The rows of a group lie close to one hidden flat surface of 10 dimensions, which passes through zero. Surfaces can cross.
Known rows, each followed by its group:
[  9  -6  -3   7  10  10 -17   2  -3   2  -1   5   0  -5  -1 -10  10  -1
   1 -12  13]	(2)
[ 19   3  10   2  -4  -2 -20  -1   6   0   3 -22  33  -5  -5  -6  -6  18
   2   9  -1]	(2)
[-18   5  -9  -2 -10   9  11 -13  16 -20   9  -3  11   6 -16   7   2   3
   6   5 -18]	(1)
[  6  -2 -10  31  -2  -8  -3  11 -16   8 -10  20  32  10  36   6   3  -6
 -27   4 -12]	(1)
[-28 -36 -17   1   0   6 -19  12   4  -2  38  31  21  -4  36  -9   2  42
  14 -16 -17]	(0)
[  5   3  19 -14 -15 -11 -13  -4  15   7 -11   5   5  -8  -9 -16   0   7
   5  -9  14]	(0)
[ -4   8  -3  22  30  13  -6  -3 -38 -16 -26  13 -18   4 -16   5   7   7
  68   9   5]	(1)
[ 12  -6  -4  20  -8  -9  22  -5  -9  -8   5 -22   0 -13  -7  37   2 -22
  -6  13 -12]	(1)
[ 11   5  17   7  -7  -4  -8  -4  25  10  -9  20  33   8   4  -1  -4  -4
 -34   7 -20]	(1)
[-16  12   2 -24  14  24  -2   8  -8   0  -3  10 -35  23 -10  -9 -23  13
  -1  -2  -7]	(0)
[ 26   0   7  28 -23   2 -19  -9 -34   0 -11  12  29   3  24  -5  -1 -12
 -18   5  24]	(0)
[ -3  26  12  12   6 -11   8  -1 -21  17   4   4  -7   4  -4 -15   3   2
  18   2  -3]	(3)
[  2  33  19   2  -6  11  -7  21 -28  23  -3  -2 -18  16 -12  -9 -14   8
   1  12   4]	(0)
[  4  -7  -8  18 -17   9 -14   5 -25  -6 -12   3 -13 -16  -7   7  25 -28
  25  -6  48]	(3)
[-11 -13 -15 -18  -2  -2  21 -23   4 -18  12  -4  -3  11  19   0 -15  -1
 -19  -1  -9]	(1)
[ -9  -5   2 -14  30  11 -19   4   5 -11 -26  22   0  11 -12 -13 -15  49
  34 -12 -20]	(0)
[-10 -31  11 -33  -2  17 -31 -13   8  -7   7  33 -12  -1  11 -19 -14  19
  13 -14  23]	(0)
[ 47  -9  29  12 -13  -8 -18  -9   3   8  -5 -14  21 -16  -1  19  -2 -19
 -24  17   9]	(1)
[-16   0  13 -16 -15  21  -6 -19  10  -6  35  12  -8   2  -8  -8  -1  -3
   4   7   9]	(3)
[  3   3   7   3 -37  20 -14 -20 -28 -19  35  -8  16   6  11  10  -6 -11
  13  44  21]	(2)
[  1  10 -12  12   5  -1  10  -2   0  -2  22 -14  31  16  20   0 -13  19
 -27  11 -38]	(3)
[ -2  -1 -13  24   2  14 -17  27 -13  16   8  17   6   3  15  -4  13   0
 -18 -10   2]	(3)
[ -2   4  22  17 -29 -29  12 -21  -4  21  25  17  18 -16  15 -15   6   3
  -4 -16  -3]	(2)
[ -4  -7  -4  -9  17  22 -18  22 -15  -2  14   2  -7  18  12   6 -26  27
   2  20 -24]	(2)
[-11  13   3 -11  -9   3   2  -5  36   0   3  -2  14   3 -20 -19   7  11
 -11  -9  -5]	(0)
[  4   8  19 -12   4  22 -26  -4  -4  -5   1   7  -1  10  -9  -3 -12   5
  23  28   9]	(2)
[ 10 -20  -1  -5  -2 -19  -4   2 -19   3   5  -8   2 -11  27   3 -10   9
   9   2   8]	(3)
[ -2  10  -9  11 -15   1 -12  20  -9   2  -6  -8  11  -2   4  -4  10   6
  13   4  16]	(1)
[ 19 -14  29 -19   7   9 -42  -7  11  13  -1  21   7  -5   9 -34 -17  27
  -5 -16  19]	(2)
[ -8  17  10 -10 -13   7  -4  -3  12  -3   1   2   0   3 -19  -4   4 -10
  12  18   8]	(2)
[ -7 -16  -4   5  14  13   5 -12 -23  -6  25   9 -27  -7   6   6   6  -9
  19  -8  13]	(1)
[ 15 -17  11 -14   8 -20  -4  -1   7  13   1 -16 -14 -27  -3 -11   1   8
   9 -24  20]	(1)
[ 17  -5   3   0 -10 -33  20  -3  -5   1 -20 -23  -1 -12   7  18  -5 -17
  -7   5   7]	(0)
[  3  -6  -2  20 -15 -22  -1  11  -5  16   4   5  28  -3  26  -1   2   4
 -21  -5 -10]	(0)
[-12  -8 -17  12  -5  24  -5  32  -6  -2   8  -1 -12   2 -10  32   6  -4
  -8   6 -12]	(3)
[ 17   3  14 -15 -10  20 -25 -14  -4 -15  -8  -5   6   1 -12  -4  -1 -11
  21  24  36]	(2)
[  1 -10 -10   7  -6   6  -5   3   4  -1  17  -4  12  -5   7   4   9  -1
  -9   0  -1]	(1)
[-13  21   7   5 -13   6  10  -7 -17  -5  23  -7 -14   0 -20  10   2  -2
  34  20  -6]	(3)
[-17   6   7  18  25  -7  -5  15   2  12  11  21   7  -6 -11  -3  10  32
  45  -5 -32]	(3)
[-14 -23  -7  -4  -9  -1   6 -13  -7  -4   6  26  -9  -2  24  -4   1  -1
  -4 -20  10]	(2)
[-26  -4 -13  -9   1  -1  20   6   8  -6  14  -3 -28  -5 -13  15   6  -4
  18  -4  -9]	(0)
[ 14 -21 -27  -4  18 -11  26 -37   2 -35 -11 -13  22  12  28   7 -14  -2
 -21   6 -16]	(3)
[  8  -9 -14   6  -7  11 -21  12 -13 -20  -4 -31  13  -8  -9  13  -1  20
  31  14   7]	(2)
[ -2  -1   8  -3   0  13 -22   0  16   1  -1  12   9  -5 -11 -19  12   4
  10  -5  14]	(2)
[ 14   5  21   3 -21  -5 -15   1 -12  18 -21  22  15   8  21 -20 -13   3
 -31  -9  13]	(0)
[ 12  -2 -13  12   8  -4  -3  23  -7   1 -16 -17   7  -5   3   9   3  -1
   0   5   1]	(1)
[ -7  23 -11   7  13  30   9  21  19  -1 -17  -4 -13  21 -31  20   4 -13
 -36   7 -32]	(3)
[-22  12  -4  10 -15   1   7  28  13  15   9   6  -5  -4 -18   5  18  -3
  -4 -10 -10]	(3)

New rows, each followed by its group:
[ 18   0   8   9  12   7 -16   5 -11  22  41  -3   0  -5  26  -1   6 -23
 -25  17  11]	(0)
[-11 -12   1 -19  -3 -29  19 -10   2   7  11   4  -9  -6  23  -9  -7   1
   0 -13   0]	(3)
[ -3  -4  -2   8  16  -4   3  -4   3  -4   0  17   9   6   5   3  -3   9
   7  -2 -22]	(2)
[ 20  -7 -19  27   1   0 -10  20 -20   1 -29  -9   7  -5   9  14  13  -8
  -5  -4  13]	(3)
[ 13 -17 -23  28 -20   1   6 -10 -20  -6  31 -17  17 -10  28   4  13 -11
 -22 -10  14]	(2)
[  4   5  10 -24 -17  11 -13   5  11   7  13 -11 -10   5  -4  -2  -9  -7
 -26  12  16]	(1)
[-27  28 -10   7   4 -10  28   6   1  -4 -20  15  -1  20  -7   1   0   6
   9   1 -31]	(1)
[ 11   3  25 -14   4 -13  13 -32 -10   1 -17  17 -12   5   6   1 -17 -21
   1  11   9]	(2)
[ 15 -31   2 -16  29 -11  -3 -29  -6 -21 -18   7  -7  -9  16   0 -12   0
  24  -2  12]	(3)
[ 12  17  -1   4  26  11   4  -2  -8  -2 -23  -2  -6  23  -1   1 -16   1
 -20   7 -13]	(0)
[ -2  -3   2   1  -5  23 -13 -20   7 -15   3  11  -4  -7 -15  -7  16 -16
  11  -1  24]	(0)
[  2   0  29  -8 -14  11 -31  10 -25  18  35  11   3   9  15  -9 -29  32
   9  17  -2]	(2)
[ 22  -2   8  36  20  13 -21  -1 -36   5  14   3  11  -4   6   4  -2   8
  21   9  -4]	(2)
[  1  -1   7  -6   5 -17   3 -11  14 -13 -27   5  12  -4 -11  -1  -3  14
  25  -1 -11]	(2)
[ 14 -13  18   3  17  22 -23 -19  -2  -2  15  13 -10 -11 -16   4   2  -4
  17   4  10]	(1)
[-11   9  -1  16 -20 -16   8   2  -9   3   7  -7   4 -14  -7   0  19  -2
  32  -3   9]	(3)
[ -9   1  -9  19   9  19 -17   4 -27  -3   2  36   5  13  23 -10   4   5
   9   7   3]	(1)
[ 12  -4  29   0   4 -15 -20   6 -13  16   0   6  12  -2  -3  -8 -23  45
  28  -3 -18]	(2)
[-12 -13 -16  13  11 -19  10   8  16  -8 -12   0  12 -14  -7  10  15  13
  28 -14 -17]	(3)
[ -9  27   4   7 -13  10   3  10  16   6  -8  -2   2   3 -31  -5  16  -7
  -9  -2  -1]	(3)
[ -1   4   4   6 -18   5 -12 -14  20 -13   6  -9  20 -14 -27 -11  25   4
  31   2  19]	(0)
[ 12 -43 -30   0   7   9  -8  26 -43   4   3 -14 -38  -8  38  11 -13   4
 -25 -35  27]	(2)
[ -7 -13   1 -19  -2  -3   8 -25  12 -13   2  18  10  10  17  -5 -10  -1
 -15   4  -7]	(2)
[ 10  -9  12   3  15   0 -30  24   6  10  -8   3  17  -8  -5   2  -7  33
  18  -1 -13]	(3)
[ -9   3  -4 -14 -24   5   6 -25  23 -20  15   2  25   8   7  -4   2 -14
 -19  19   2]	(2)
[ -7   2  -5  10  27  -4  15   1   3   2  -8   6 -15  -4 -15   9   7   0
  21 -10 -19]	(1)
[ -1  -6  -8   2   4   2  -5   8  16   0  -5   4   8   2   0   2   1   5
 -16  -8 -10]	(3)
[-13  -8 -23  -4 -19 -24  18   5   9 -26   5 -40  20 -10 -11  14   0  31
  39   4 -17]	(0)
[  1   5  24  17 -34 -29  -2  -9 -21   6   5  -1  17 -16  -9  -2   2  22
  52   7   2]	(2)
[  7   3  21  -4  -3 -21   8 -10 -18   0 -19   1  -6  -3  -8   7 -12   7
  30  10  -3]	(2)
[ -3  13  11  -4  24  10   9   0 -15  12  -8  26 -39  14  -4   9  -3 -25
  -3   8  -3]	(2)
[ -7  -6 -17   2 -10   3 -12  18   6   2  15  -4  19  -1  20 -11   8   8
 -16  -7   9]	(1)
[-14  -2  -9  -8   1  47 -14 -10 -16 -16  41   6 -24   8  -2  -3   5 -14
   7  13  23]	(0)
[ 18   0  18  -1  -4   2 -27   6  -7  10   3  -4  13  -1   4 -13 -13  19
   4   7   7]	(3)
[  5 -18 -13  16  14   0  -7  16 -24   6   7  -5  -2  -3  16   8  -9  25
   4 -14 -13]	(2)
[ 11   2  -3  14  -8  -8 -14   9  15  -3 -17  -8  38  -4  -3   1   8   8
  -3   8  -6]	(1)
[  4  17 -12  29 -25  -3   7  -5 -20   1  -9  -5   6  -3   1 -13  26 -25
   4  -7  36]	(3)
[ -1 -17 -28  -2   7  17   2   7  27 -11 -29  14  -2   6   5   6  15 -25
 -49 -21   7]	(3)
[  0  12  10 -17 -20 -16   4  14  -8  11   2 -25 -15  -4 -10   1 -10   8
  15   7  10]	(0)
[-16 -11  -1  -7  26 -15  -6  25  17  15  28   6   3 -14   9   3   2  27
  21  -4 -28]	(0)
[ -1   2  -5  10   6  -8  19  -5  -5  -7  -8  -9  -4  -2 -13  20   1  -7
   8   4 -18]	(1)
[ -6 -18 -22  -8 -20  -6   6  11  -5 -10  -2 -15 -11  -6  11   6  -1   4
  -3 -17  17]	(2)
[-21 -12 -11 -22 -27  -8   4   2  17 -18   3 -10  14   4   4   4  -9  22
   5   7 -10]	(2)
[  0 -12  -5  10 -17  -7  -3  -9   0 -10 -15   9  22  -4   7  -3   8   7
   4  -9   6]	(0)
[-15   6  -4  -7 -10   2   7  -3  -8  -9   1  -2  -6   5  -6  -7   0   5
  21   1   8]	(1)
[ -3  -8   6  11  14  -2   7 -15 -14  -2   4  12 -18 -14 -10   2   7  -1
  31 -13   1]	(1)
[ 18   1  -4   0  29  16   2  -8 -18 -14 -15  -9 -12  13   5  18 -11 -19
  -8  22  -1]	(2)
[ -2   2  -2   2  24  13 -11   6  13   1 -10  12  -2   6 -11  -7   5   3
   3  -5  -7]	(2)
[ -2  23   3  23  14  21  -1  14 -39  13  13   6 -23  15  -6  12  -3 -10
  10  20  -9]	(3)
[ -3  20  33  -8 -33 -32  24 -46   7  -7  10  10  34   8   2   1 -21   1
  11  40 -24]	(2)
[-17  22   7  -2 -28   8  -9  -3   2  -7  -5  10  19  18  -6 -13  -2   8
   9  14   3]	(1)
[ -4   7  16   0 -28  -2   1   0 -33  14  47   0  -2  10  25   7 -24   2
 -14  26 -10]	(2)
[ -6  -8 -14   3  18  13  12   0 -18  -5   8   7 -28   5  10  19  -2 -24
  -6   6  -1]	(0)
[ 11 -14   8   2  19 -10  -1   1  25  20   1  16   8  -6  14  -4  -2  -5
 -44 -17 -23]	(1)
[-10   7  11  -1 -14 -20   0  17   3  22   2   0  -4 -11  -9 -11  11   3
  15 -14   8]	(3)
[  0 -15 -10  13   1 -26  15 -13   2 -20 -20  -3  21 -11  -1   6   3  19
  29 -11 -14]	(2)
[ 10   5  -2  -2  17   3   7  -8   9 -15 -33  -1  19  19  -1  12 -16   2
 -18  18 -28]	(1)
[ -1   5  -7  -1 -26  29  -1 -25 -13 -32 -18  -1   1  15 -15  -5  -5   0
   1   1  22]	(0)
[ -5  12  15   4 -34 -26  10 -11  11   3  -7  -3  23 -11 -16 -11  10   8
  20  -8   0]	(1)
[ 27   8  18   4  34  19 -22  -8 -13   6 -32  20  -3  14   0 -11 -13  -5
  -7   6   6]	(0)
[ 15   2   0  -2  29  -9 -25  26  -2  13 -35   4   3   1   8 -20  -2  15
   9 -10  11]	(1)
